The first 4 rows are patterns. Each new row is the sum of 2 different patterns, raised or lowered, with some noise. Before adding, each is slid sideways (what falls off one end comes back at the other) and multiplied by a number that may be negative. Names go in the order of the patterns.
Some rows, each with the names of its patterns after it:
39 -165 97 133 -40 -99 -158 -57 128 359 -15 -30 128 -216 -86 -273 -9 -223 -10 -87 106 64 -97 -66 144 40 -146 -41 -66 120 341 -84 1
Q_891
-126 15 -136 -21 311 -64 333 87 12 -43 -96 -25 -108 -103 168 179 -353 12 -30 24 -230 81 69 129 131 81 108 218 15 350 -42 248 -125
Q_123
35 99 -60 24 59 98 176 15 -178 198 188 35 -88 22 -146 -399 -106 -31 36 -60 180 -55 -128 189 -7 -17 -125 20 -302 -65 -347 244 275
Q_738
-22 -23 -173 -70 -208 -85 178 31 -150 0 -89 164 61 -88 -99 191 33 -31 -62 4 74 -54 -15 -9 -103 -222 399 -88 0 -2 242 72 38
Q_527

New rows, each followed by the names of its patterns:
-57 -75 -147 -168 -58 25 -189 193 32 -165 90 -134 -77 -38 264 -305 -79 -232 38 156 -174 61 -233 -10 -28 137 179 -76 -232 258 177 -94 -122
Q_891 Q_738
-213 -145 -156 -363 -173 -242 -73 62 -266 -218 -38 -96 66 -103 306 -174 -224 -171 -213 -300 100 -115 -70 -93 -135 -104 -238 37 -189 5 -215 -244 -437
Q_123 Q_738
-69 -139 -189 -122 -210 51 -346 -499 -274 -192 -155 -193 -326 -511 -304 -236 -137 -250 -400 -322 -158 -176 -54 67 -250 -437 -248 -175 -407 -61 -100 -164 -206
Q_891 Q_738
-33 261 314 250 99 350 344 339 71 451 -42 35 -66 4 156 -50 236 341 -23 549 178 126 -1 61 -133 -24 -221 459 495 -156 203 55 168
Q_123 Q_738
-242 -605 -391 -610 -69 -142 -182 -448 -218 -424 -8 21 -43 -47 -357 -313 51 -505 -367 -180 -289 -498 -255 -110 -66 -427 -195 103 -327 14 -233 3 -390
Q_123 Q_738
-42 182 82 -208 -123 158 93 50 -83 84 89 -13 -106 -121 -57 -16 -185 -22 -244 -38 -302 332 12 -11 75 173 -143 53 -221 -71 -132 -14 -88
Q_123 Q_527
-231 -233 -269 117 68 -70 -320 -191 -422 -378 -487 -39 -456 -18 -236 -115 -193 -383 -301 -167 -260 -248 -148 -496 -117 57 -268 -363 -137 -327 -70 -11 -203
Q_891 Q_123
317 127 99 -116 75 -273 25 49 339 197 165 130 251 212 105 105 431 195 6 223 269 222 28 151 13 -231 -135 508 88 91 267 328 110
Q_738 Q_527
227 71 215 127 293 358 88 247 267 -52 132 -139 210 207 255 191 -42 335 261 0 145 416 77 237 235 505 144 26 -204 74 120 -16 138
Q_891 Q_123
108 -10 223 325 -237 75 -163 -138 103 165 82 -5 -13 69 7 184 267 5 169 -131 141 -214 -2 -215 -68 -85 48 -54 -38 -257 182 -105 10
Q_891 Q_123
-109 37 89 221 -148 -142 37 62 -85 -59 -37 22 -121 99 491 397 29 -30 161 -313 1 -80 -175 -159 28 71 83 362 -3 270 -106 -217 -132
Q_891 Q_738
-104 -26 -241 -53 62 69 -13 -299 13 30 49 -316 -56 -223 -27 -295 49 181 -12 18 5 185 -401 106 69 -43 -408 -4 31 6 -83 133 -70
Q_738 Q_527
-226 -92 -22 -188 -399 -181 -101 290 -88 -242 -106 -153 -175 -380 -183 -315 -79 -252 -70 -92 -297 -377 315 -163 -263 -178 13 20 178 -231 -145 -235 -328
Q_891 Q_527
141 285 193 77 261 518 296 489 219 19 230 204 133 318 233 525 370 165 267 276 203 66 355 330 243 304 391 337 424 164 243 274 403
Q_891 Q_123
-195 -306 -225 -320 -274 388 -302 -187 -155 -130 -59 -63 -229 -283 -459 -298 -238 33 -60 -190 -199 -363 -323 -278 -149 -438 -280 -123 -80 -159 -294 -232 -22
Q_891 Q_527
-126 158 -34 -6 308 10 84 175 -53 -218 43 -40 -155 72 -56 17 -191 205 121 583 -297 -325 14 -296 -39 -273 -112 -311 -220 -130 221 -191 -301
Q_891 Q_738
23 -450 -343 -253 -195 111 -65 -245 80 -301 -112 -101 -322 -331 -431 -338 53 264 -480 -231 -112 -394 -451 -409 -177 -323 -123 -231 -27 20 -285 -22 -105
Q_891 Q_123
244 237 193 345 235 3 224 361 217 431 154 338 281 227 690 464 260 164 171 63 441 690 84 253 406 164 192 247 317 342 48 -29 339
Q_891 Q_738
355 254 370 143 189 -41 131 447 84 -89 137 398 205 385 466 10 279 186 224 177 174 198 67 283 354 361 85 170 278 534 -124 137 249
Q_891 Q_738
324 325 168 430 215 84 467 151 498 249 -87 458 197 276 158 65 103 -24 119 494 199 -245 191 267 216 139 628 344 355 270 328 148 434
Q_123 Q_738
-105 77 305 177 191 527 369 230 186 126 -245 270 290 -54 269 114 184 166 533 339 542 -166 -361 140 64 130 288 151 232 -7 292 349 15
Q_891 Q_738
-165 -51 -86 49 18 -101 -472 -44 -643 -228 -412 147 196 -59 62 -58 -224 -200 287 28 -64 -274 268 -3 -125 -292 -220 -297 -520 -377 -127 -382 -113
Q_123 Q_738
-277 86 -107 32 -69 -96 -286 31 -222 22 112 -69 110 176 -66 4 42 -40 43 -48 77 24 -127 -147 74 143 -308 -123 28 -169 -127 -107 -71
Q_891 Q_738
265 485 97 279 229 319 156 297 366 242 212 478 244 375 308 124 441 -76 -15 419 84 494 232 162 90 -3 167 225 -18 190 315 -18 191
Q_123 Q_738
233 364 279 330 245 544 141 454 393 304 149 164 343 206 245 306 171 73 274 234 398 37 245 345 419 466 363 257 182 280 531 159 581
Q_891 Q_123
-231 -205 -67 -64 -687 -468 -259 -251 -556 -175 -246 -61 -242 32 -210 -38 -274 -443 -228 -102 -378 -244 -297 -293 -175 -282 -677 -229 -255 -233 -155 -394 -321
Q_891 Q_527
73 -124 -75 -65 -399 107 90 -72 -93 -228 90 135 -291 81 -96 -218 -102 161 22 -45 67 -136 -364 22 -104 278 -178 287 -239 -322 101 -211 -100
Q_123 Q_738
-4 -163 265 -136 3 -287 -164 -124 -231 -258 -72 -137 169 -92 -22 -249 -336 -140 -186 -134 59 -58 -719 -121 -141 -210 -216 -4 99 -10 140 -51 17
Q_891 Q_123
108 -336 -114 27 -270 101 344 -54 -163 -265 -90 -95 304 -17 -255 38 -287 -94 -378 135 -266 164 -357 -172 -49 -260 -102 33 -78 -306 -252 -165 169
Q_891 Q_738
186 -349 22 0 -19 -306 18 -266 133 -123 323 253 218 279 -43 -241 250 -237 75 -58 68 241 174 46 151 -41 -30 425 27 142 72 311 85
Q_123 Q_527
16 39 -167 285 78 -67 -182 -106 -65 -146 -67 313 -290 -321 -58 -101 -303 -367 -31 24 68 218 73 236 224 -234 231 46 188 -113 -351 -113 -100
Q_123 Q_527
-107 -440 -216 -424 221 -148 -66 -54 -218 -289 -143 -89 20 -119 -194 79 140 -76 -358 -163 -194 -539 -197 -306 -175 -165 82 -336 -309 35 -118 -161 -335
Q_738 Q_527
-169 -197 -260 -361 -258 -320 -142 -173 -107 -41 7 -270 -257 -76 -54 -44 -401 -232 -111 2 -78 -247 -126 -73 -271 -138 -5 -162 -228 -173 -2 -412 180
Q_891 Q_527
-6 259 -109 -530 -32 -135 -17 -226 -145 -166 -181 -50 193 -179 -84 -46 -103 -118 148 244 71 -150 -118 44 -144 -146 13 -185 -22 -61 -10 -42 174
Q_738 Q_527
284 678 74 437 219 223 101 107 266 610 181 498 395 273 238 280 443 -193 248 413 423 -276 206 196 289 63 493 381 568 463 184 346 593
Q_123 Q_527
-316 58 261 -475 -215 -98 -365 -434 -376 -151 -298 -101 -209 -25 32 -262 5 -98 11 -411 -337 -236 -183 102 -38 -231 85 -267 -101 -107 -294 -278 -414
Q_891 Q_123
-289 -247 37 120 -168 60 443 104 75 -147 -285 -99 37 53 -25 -95 -108 115 55 407 82 168 -563 -239 -32 -231 257 41 161 -116 17 -26 214
Q_891 Q_738
257 -247 -83 -99 -116 -269 177 -221 -175 -368 -39 -469 -338 -154 -280 -418 -286 -474 -52 -448 -242 -521 106 -44 -235 -109 -183 -408 -195 -511 -277 -301 -348
Q_123 Q_527
-95 -347 -51 17 149 -60 11 -374 172 -241 -396 88 -92 213 -114 73 -149 -141 -188 -23 -136 -171 -267 -72 29 56 261 -122 -389 -31 -64 -278 85
Q_891 Q_738
-248 -102 81 212 47 -127 -402 -70 -569 -174 -47 -314 -73 -125 27 -111 11 -221 401 -407 -403 -211 -93 -161 -238 -305 -352 -372 -251 -149 -362 -590 -165
Q_123 Q_738
127 387 275 153 335 -109 72 82 241 -124 150 137 296 213 58 179 267 214 168 338 -171 330 399 123 -22 149 33 266 271 285 172 239 222
Q_891 Q_527
-30 31 -85 -226 123 -154 135 -105 -67 -280 -290 -21 66 -366 -273 7 -7 -62 -98 -123 40 -85 -159 78 -314 -180 13 -166 40 -44 -140 -425 125
Q_891 Q_738
200 86 152 -49 8 180 64 -70 443 206 270 57 266 188 130 36 67 102 -38 366 5 227 143 369 80 -90 166 98 -73 157 -128 -52 308
Q_891 Q_527
-9 -5 52 -143 -249 -190 -29 79 -196 -346 -83 -164 -174 -499 -122 -404 16 -143 -103 -145 -27 -154 -19 -130 -244 -94 -231 -15 201 -297 -313 280 -349
Q_891 Q_527
-332 -250 -353 11 -557 3 76 -307 -34 -147 -214 -221 -248 -107 -97 -64 -29 -64 -75 -430 -246 -540 -540 -462 -239 -237 -152 -7 -326 -362 68 -173 -319
Q_891 Q_738
95 -78 9 -189 84 -193 -175 59 -177 53 264 -287 153 98 -80 -61 -308 -173 -129 -121 -114 41 -375 -43 -120 -156 -244 -10 -30 97 190 -342 57
Q_123 Q_527
233 61 23 259 20 26 159 -71 195 380 141 100 347 27 431 26 -103 4 -74 112 184 338 20 -34 182 61 -92 -223 69 1 77 148 465
Q_891 Q_738
262 348 174 339 164 332 89 148 329 -219 194 365 127 197 155 129 148 114 264 140 246 310 140 -101 270 132 250 -120 163 261 319 107 178
Q_123 Q_527
-82 -201 -39 57 288 93 10 -28 120 -206 221 -25 -42 -186 -169 19 -207 108 188 90 2 -216 -91 -190 -126 -128 -210 -223 -89 25 -240 -201 -224
Q_123 Q_738
-103 -123 -65 -94 -252 268 -312 527 303 44 63 -131 11 -41 -5 318 205 -478 180 132 59 -263 98 -41 -172 60 76 142 182 180 311 -127 398
Q_123 Q_738
158 -161 -257 -399 -42 -163 -201 -146 -253 -342 -123 -91 -225 -446 -454 3 -728 -352 -283 14 -247 -43 -322 -411 -256 -316 -484 -441 -61 -511 -468 -597 -101
Q_738 Q_527
133 195 362 86 40 -37 -116 -163 16 -107 13 106 205 47 -155 -104 96 22 -96 183 -273 -108 -190 307 374 112 2 -310 67 99 14 348 122
Q_891 Q_738
53 22 167 297 164 320 753 475 47 213 306 99 165 438 102 357 344 434 325 683 330 829 -13 157 125 61 321 131 171 370 41 446 474
Q_123 Q_738
-73 53 -60 237 -111 -273 -204 -89 -156 -104 -368 -143 -278 7 -411 -13 26 -64 -2 -137 -286 -33 -333 -83 53 -362 38 -71 -5 -211 -270 -247 187
Q_123 Q_527
169 325 373 84 5 242 72 -354 19 249 198 141 201 -215 94 316 110 278 -55 42 -95 164 -54 416 275 -149 248 113 60 381 307 542 182
Q_891 Q_738
-96 -198 -296 -239 -144 1 -236 -121 -517 1 -165 -27 -17 -121 -162 -169 -70 -142 -42 133 -228 -277 -153 68 -152 182 -238 99 -269 -291 -338 -242 -49
Q_738 Q_527
-385 -208 -194 -620 -191 -493 29 -56 -302 -193 -11 -426 -189 -547 -280 -149 -228 -163 -198 -238 -339 18 -459 65 -237 34 -172 -15 -296 -310 -474 -384 -463
Q_123 Q_527
-117 181 -17 -64 217 75 66 -224 -87 -46 -51 -296 228 420 -21 44 -136 -42 9 32 46 17 -386 225 34 123 17 37 -41 -350 -285 19 -167
Q_123 Q_738
-121 -142 -288 -245 386 -289 -211 -89 192 -32 91 268 8 -171 -138 -167 -280 109 71 -330 -62 -100 164 -33 141 -74 374 -252 -322 -144 -150 38 -102
Q_738 Q_527
-91 -196 -63 101 -369 -267 -225 -21 52 113 229 63 -89 32 63 -278 -74 214 -196 -63 -71 78 -9 207 18 259 -350 -467 206 -212 21 -64 92
Q_738 Q_527
348 186 180 513 244 62 137 325 242 253 -10 -82 83 283 46 517 245 122 388 369 186 370 -107 -152 273 331 194 481 407 610 149 355 517
Q_891 Q_123
